There are 5 ways to turn a row about zero (a turn may also mirror it). The second row of each pair is the first, turned, with some noise. The first 50 pairs use one turn. New pairs use 3 turns, one after the other, and a turn may come again.
Known pairs, each followed by its turns in order:
1	-4	0	26	-1	3	33	-14	3
5	1	-25	-11	16	-1	2	-29	13 -> j903

-24	28	-2	2	6	9	-6	12	-26
-13	-22	14	-4	-26	1	11	19	16 -> j226

-21	1	14	16	-3	10	-16	-3	-14
10	18	-17	22	0	14	6	8	-4 -> j903

-18	16	-2	43	16	-17	13	15	-17
-45	-7	22	-14	3	-6	9	3	28 -> j367

7	12	26	14	-4	-12	13	-5	-5
-8	24	7	-20	5	9	12	4	10 -> j367

-3	-12	-6	-29	-17	-8	-12	14	23
10	6	-10	20	8	5	-24	-23	-19 -> j367

-19	-3	-7	3	28	2	16	-15	-22
-16	1	-23	13	0	-19	27	-6	11 -> j903

22	2	-7	-3	-1	9	4	-10	14
10	-3	-8	-12	-3	8	-3	19	11 -> j688

22	6	12	1	-17	-11	-19	-24	-16
-20	-7	-13	4	16	-31	-15	-9	13 -> j226

6	-16	-6	-1	20	-11	19	0	-5
-14	-5	-9	-17	-9	-9	-13	14	-10 -> j367

6	6	19	14	16	-7	3	-24	0
-9	18	11	-3	-12	-27	-11	-9	-9 -> j226

6	19	1	-9	-22	4	-8	-5	6
-6	-17	-8	5	-6	-15	-8	18	12 -> j377

-18	-4	-32	-6	-9	-18	21	-8	-9
-24	5	-19	-11	1	11	-10	2	-33 -> j688

13	-2	-17	9	10	2	-2	14	11
10	2	-17	-11	12	11	-11	-6	1 -> j377

-14	-14	2	-25	-17	-3	17	-8	1
-5	-6	-4	19	10	9	23	-12	-17 -> j226

-11	-28	-5	3	-14	-5	-14	-12	29
21	-1	-4	-2	21	-28	-16	-20	-9 -> j367

36	-16	12	-21	7	-7	-2	-1	7
1	12	-4	-1	19	5	-16	-39	8 -> j226

-19	1	13	9	9	-12	0	1	-9
-1	0	-6	27	11	1	6	-1	0 -> j903

3	4	10	0	-12	-2	9	-17	16
5	5	-2	-1	1	0	-24	-12	12 -> j903

20	-5	-3	8	13	-6	-16	3	-12
-1	-7	11	-11	-26	-3	6	-10	-7 -> j367

8	-2	-4	-2	-8	11	-7	4	17
7	-4	-5	3	9	11	-18	3	-6 -> j226

4	2	-11	5	-1	-18	-17	-7	39
5	13	-16	-36	0	-14	11	-3	13 -> j688

21	-5	-16	18	3	-11	14	-31	9
12	-15	-2	-38	8	9	-13	13	-10 -> j688

-3	4	-2	-4	17	3	19	-4	19
22	16	7	3	-8	5	-12	2	7 -> j377

-10	17	0	3	-3	-22	-26	28	-3
-18	-21	-6	-39	-11	9	6	2	4 -> j377

-11	-1	3	-30	-15	-13	-5	-2	17
-12	22	-13	-7	-10	16	19	-11	8 -> j688

-8	18	-11	36	-28	11	1	-3	-22
-23	-19	11	6	37	-14	6	21	-13 -> j688

-18	-6	12	-5	9	34	-1	-5	13
-9	7	23	25	-7	19	-9	10	-14 -> j226

-24	-17	26	-12	3	2	-5	6	34
11	34	-3	2	8	7	3	-33	20 -> j688

-16	8	0	-7	0	-2	-5	30	0
13	-20	15	-6	-1	14	11	5	10 -> j226

6	9	6	-7	23	3	-3	25	-5
4	3	8	16	-25	-16	-10	0	9 -> j688

-1	-28	35	-10	12	12	1	-14	8
-17	19	14	32	-14	11	-13	-7	-14 -> j377

-22	-15	-3	7	3	-22	-7	15	-9
-17	-14	0	21	11	18	14	5	-6 -> j903

-26	7	6	16	-11	-5	-8	-10	-24
-11	-19	16	1	-2	-5	32	-9	7 -> j377

-12	20	6	-4	17	13	-15	15	0
1	1	9	22	-15	6	-4	2	24 -> j367

14	12	4	-13	-7	12	22	-15	0
6	14	3	-13	-12	-19	-10	-21	6 -> j903

3	23	0	-15	42	-39	-14	-16	24
-14	-25	8	18	21	-44	-27	25	8 -> j903

27	8	-33	14	-7	-16	-19	-7	-33
-11	-34	2	-17	-18	10	33	-23	-16 -> j367

10	21	14	-4	-14	27	-5	-3	-22
-40	-18	5	-1	-2	4	-13	5	7 -> j226

9	15	3	16	2	-11	18	32	-13
-34	5	22	-6	-2	19	1	5	-2 -> j367

0	-2	-3	-14	-17	-9	0	-3	9
-6	2	-5	-4	-9	-21	-8	2	-1 -> j377

13	-29	-1	20	-8	-10	7	-2	4
-6	21	-25	11	5	-4	9	-20	-3 -> j377

-21	-8	3	-21	7	2	14	-8	-6
3	9	32	1	-3	-11	-3	-4	-9 -> j377

9	8	24	23	25	-1	9	-1	11
25	0	-6	5	31	-16	1	0	15 -> j903

-13	-7	-3	28	21	3	-1	-15	6
21	4	9	-12	18	-14	-12	-7	-19 -> j688

17	16	12	-12	17	0	-10	19	-17
1	-10	15	18	-32	-10	4	6	11 -> j688

25	7	7	-4	4	-30	-24	14	11
23	-12	1	-16	12	-14	-22	-21	17 -> j226

25	1	26	-25	-17	1	-2	-30	-10
-6	42	21	-3	-6	-12	-20	-7	14 -> j903

17	-1	2	-19	1	13	-13	8	6
18	1	4	11	-15	12	-8	-2	-13 -> j367

0	43	8	11	3	6	10	3	25
18	-6	-3	-1	-18	16	-4	24	37 -> j377

New pairs, each followed by its turns in order:
10	37	-28	11	40	6	16	-3	-4
38	-11	22	26	3	-23	-25	18	5 -> j367 j226 j688

-16	30	14	-27	-9	-10	-16	6	16
-20	-1	15	-14	-29	19	-17	5	20 -> j903 j903 j226

9	-14	-3	15	17	21	-15	-9	20
-23	-12	7	17	15	-18	-12	10	-12 -> j688 j367 j377

-36	21	25	-7	8	10	1	28	3
-26	35	-13	-1	-11	-4	6	-28	-18 -> j688 j226 j367

-19	-15	-27	-7	10	15	-2	3	-19
-21	9	-20	27	4	-4	4	10	-15 -> j903 j903 j226

-5	-12	-5	11	9	40	0	12	-16
-3	0	18	-1	-16	12	5	-41	0 -> j367 j226 j226

-12	23	1	7	-15	-10	9	-7	-12
-3	-2	-2	6	7	28	0	-12	16 -> j377 j377 j367

-15	0	-13	4	23	-5	14	0	13
-15	8	-3	11	0	-15	-4	4	-26 -> j688 j377 j367

-4	6	4	30	-15	-13	8	17	-15
-2	-12	-1	-20	12	23	-21	-18	-5 -> j377 j367 j377

21	-5	40	36	25	-28	-3	15	1
4	12	5	-34	-29	-26	-17	-18	39 -> j688 j688 j903

4	4	6	17	8	-15	-4	-24	21
5	27	4	5	2	-6	-11	-25	3 -> j367 j903 j367

-32	9	14	-31	3	-15	-5	-1	4
12	-23	19	4	6	-9	30	16	-13 -> j377 j377 j226

7	7	-28	4	-13	-2	-12	-7	-8
15	-8	-5	5	-6	12	27	7	-4 -> j367 j377 j377

14	-30	17	9	-1	7	14	1	20
-7	-4	4	3	2	7	-30	4	34 -> j367 j226 j903

15	2	-2	13	9	9	0	-42	-39
-1	-26	10	7	-39	-15	34	-10	-5 -> j226 j688 j226

1	-5	-12	-12	5	-14	-4	-5	9
-8	15	-8	-2	-6	9	3	11	5 -> j688 j367 j226

-5	20	-17	-41	-1	3	4	13	7
2	11	2	3	22	33	25	-1	17 -> j688 j226 j226

29	17	16	-18	-12	13	-6	4	-12
22	6	-14	-7	33	7	3	-4	-17 -> j226 j226 j903

19	-15	-10	-2	-12	-10	4	-12	2
3	12	-7	16	20	3	-6	3	-11 -> j688 j903 j367

-6	22	9	16	20	-20	-5	-25	-1
1	-6	32	-21	4	-2	-26	-5	-12 -> j903 j226 j903

2	-26	32	-8	5	-13	20	5	8
14	5	-33	-11	-18	13	-18	-9	14 -> j367 j367 j903

-10	-5	-10	-2	40	-14	5	-14	-3
-16	-17	-19	14	-7	-11	-12	-24	-17 -> j903 j377 j226

-6	26	-9	-2	27	1	-6	5	7
24	3	-4	2	-10	-17	-10	-12	-20 -> j226 j226 j688

-15	-22	-12	13	-3	-10	31	-16	-12
-4	-31	4	2	2	-29	26	1	2 -> j367 j688 j377

7	-23	-10	-4	-2	31	15	-16	20
22	0	1	-17	-20	12	1	-1	35 -> j377 j903 j226

3	-3	-16	26	2	-11	14	15	-8
-3	6	-6	-8	-25	-25	1	-6	-14 -> j377 j903 j377

-2	16	4	3	-21	1	-3	-15	-29
-7	40	-9	-1	6	1	-8	-4	-6 -> j903 j377 j377

7	2	-32	-18	2	-20	3	27	-38
-6	1	-11	23	30	-16	-14	-12	40 -> j367 j377 j903

-24	-39	-12	-6	-5	4	-7	-16	12
6	-22	-24	16	1	-10	-3	28	-25 -> j377 j903 j903

-27	1	-12	-10	6	-8	10	-13	-29
-4	2	11	-14	12	3	23	23	27 -> j377 j377 j377

13	-12	-1	31	9	-6	-4	10	-20
-22	-3	0	-21	11	-1	-15	-15	18 -> j903 j367 j377

-2	-16	-17	-2	31	27	19	-1	-37
-1	21	-18	42	7	-32	6	0	-13 -> j903 j903 j226

17	-22	-6	5	3	-5	11	-11	12
-11	2	-16	-1	21	2	11	14	-12 -> j367 j688 j226

-5	-2	14	1	7	11	-5	-24	-10
-3	-22	14	-6	-12	-12	11	5	4 -> j226 j903 j367

3	-11	25	13	-13	-20	21	0	-17
-24	5	29	17	18	-4	14	-1	2 -> j367 j688 j688

2	22	-10	29	-7	8	5	-16	-9
16	3	-1	-4	8	-15	25	24	9 -> j367 j688 j688

21	15	27	-5	8	-47	0	15	-8
-38	-12	-16	21	4	30	-14	-12	-18 -> j226 j688 j226

-7	-9	-26	-8	-7	-15	-9	7	-2
-13	7	18	0	11	-3	-9	22	7 -> j903 j226 j367

-6	14	1	-3	-11	-2	-26	-20	10
-23	-5	-22	12	1	-7	-14	-3	-2 -> j377 j377 j903

-4	5	3	-4	8	1	-7	1	7
10	5	-5	7	2	-6	1	-3	-2 -> j903 j688 j226

-23	14	19	17	18	-16	15	8	-8
7	-35	15	-19	-3	-2	21	7	-7 -> j226 j377 j226

1	-17	-17	-6	-10	-13	14	-21	18
-4	2	-23	4	28	-3	7	-20	5 -> j688 j367 j377

-21	3	16	5	-9	-10	15	26	0
10	-26	16	0	25	-3	-14	-2	-5 -> j377 j377 j226

0	1	-11	-17	-2	10	11	-3	-6
6	-3	-2	2	-8	-10	-19	9	4 -> j688 j377 j367

10	4	-7	-6	21	-20	-18	12	18
17	0	-3	-16	-8	-19	22	3	-21 -> j226 j226 j688

0	-11	0	-30	-13	5	9	0	-9
2	-28	-16	14	0	3	0	1	9 -> j903 j903 j377

25	6	-7	-15	9	28	-3	-25	-15
-1	-20	17	41	-3	2	-5	-7	-11 -> j367 j367 j688

-1	-29	-15	2	21	5	-15	18	10
-9	-23	-25	-13	-15	6	-11	6	-19 -> j688 j377 j688

-1	41	-24	13	20	16	-34	6	10
1	-4	-52	-1	13	8	-29	17	-21 -> j367 j377 j903

-16	14	-3	21	14	2	23	-17	5
11	14	4	14	-26	20	-2	15	-8 -> j377 j367 j367

2	-11	-14	1	17	-1	-1	14	-23
5	6	4	-5	-25	-18	18	3	0 -> j367 j367 j226

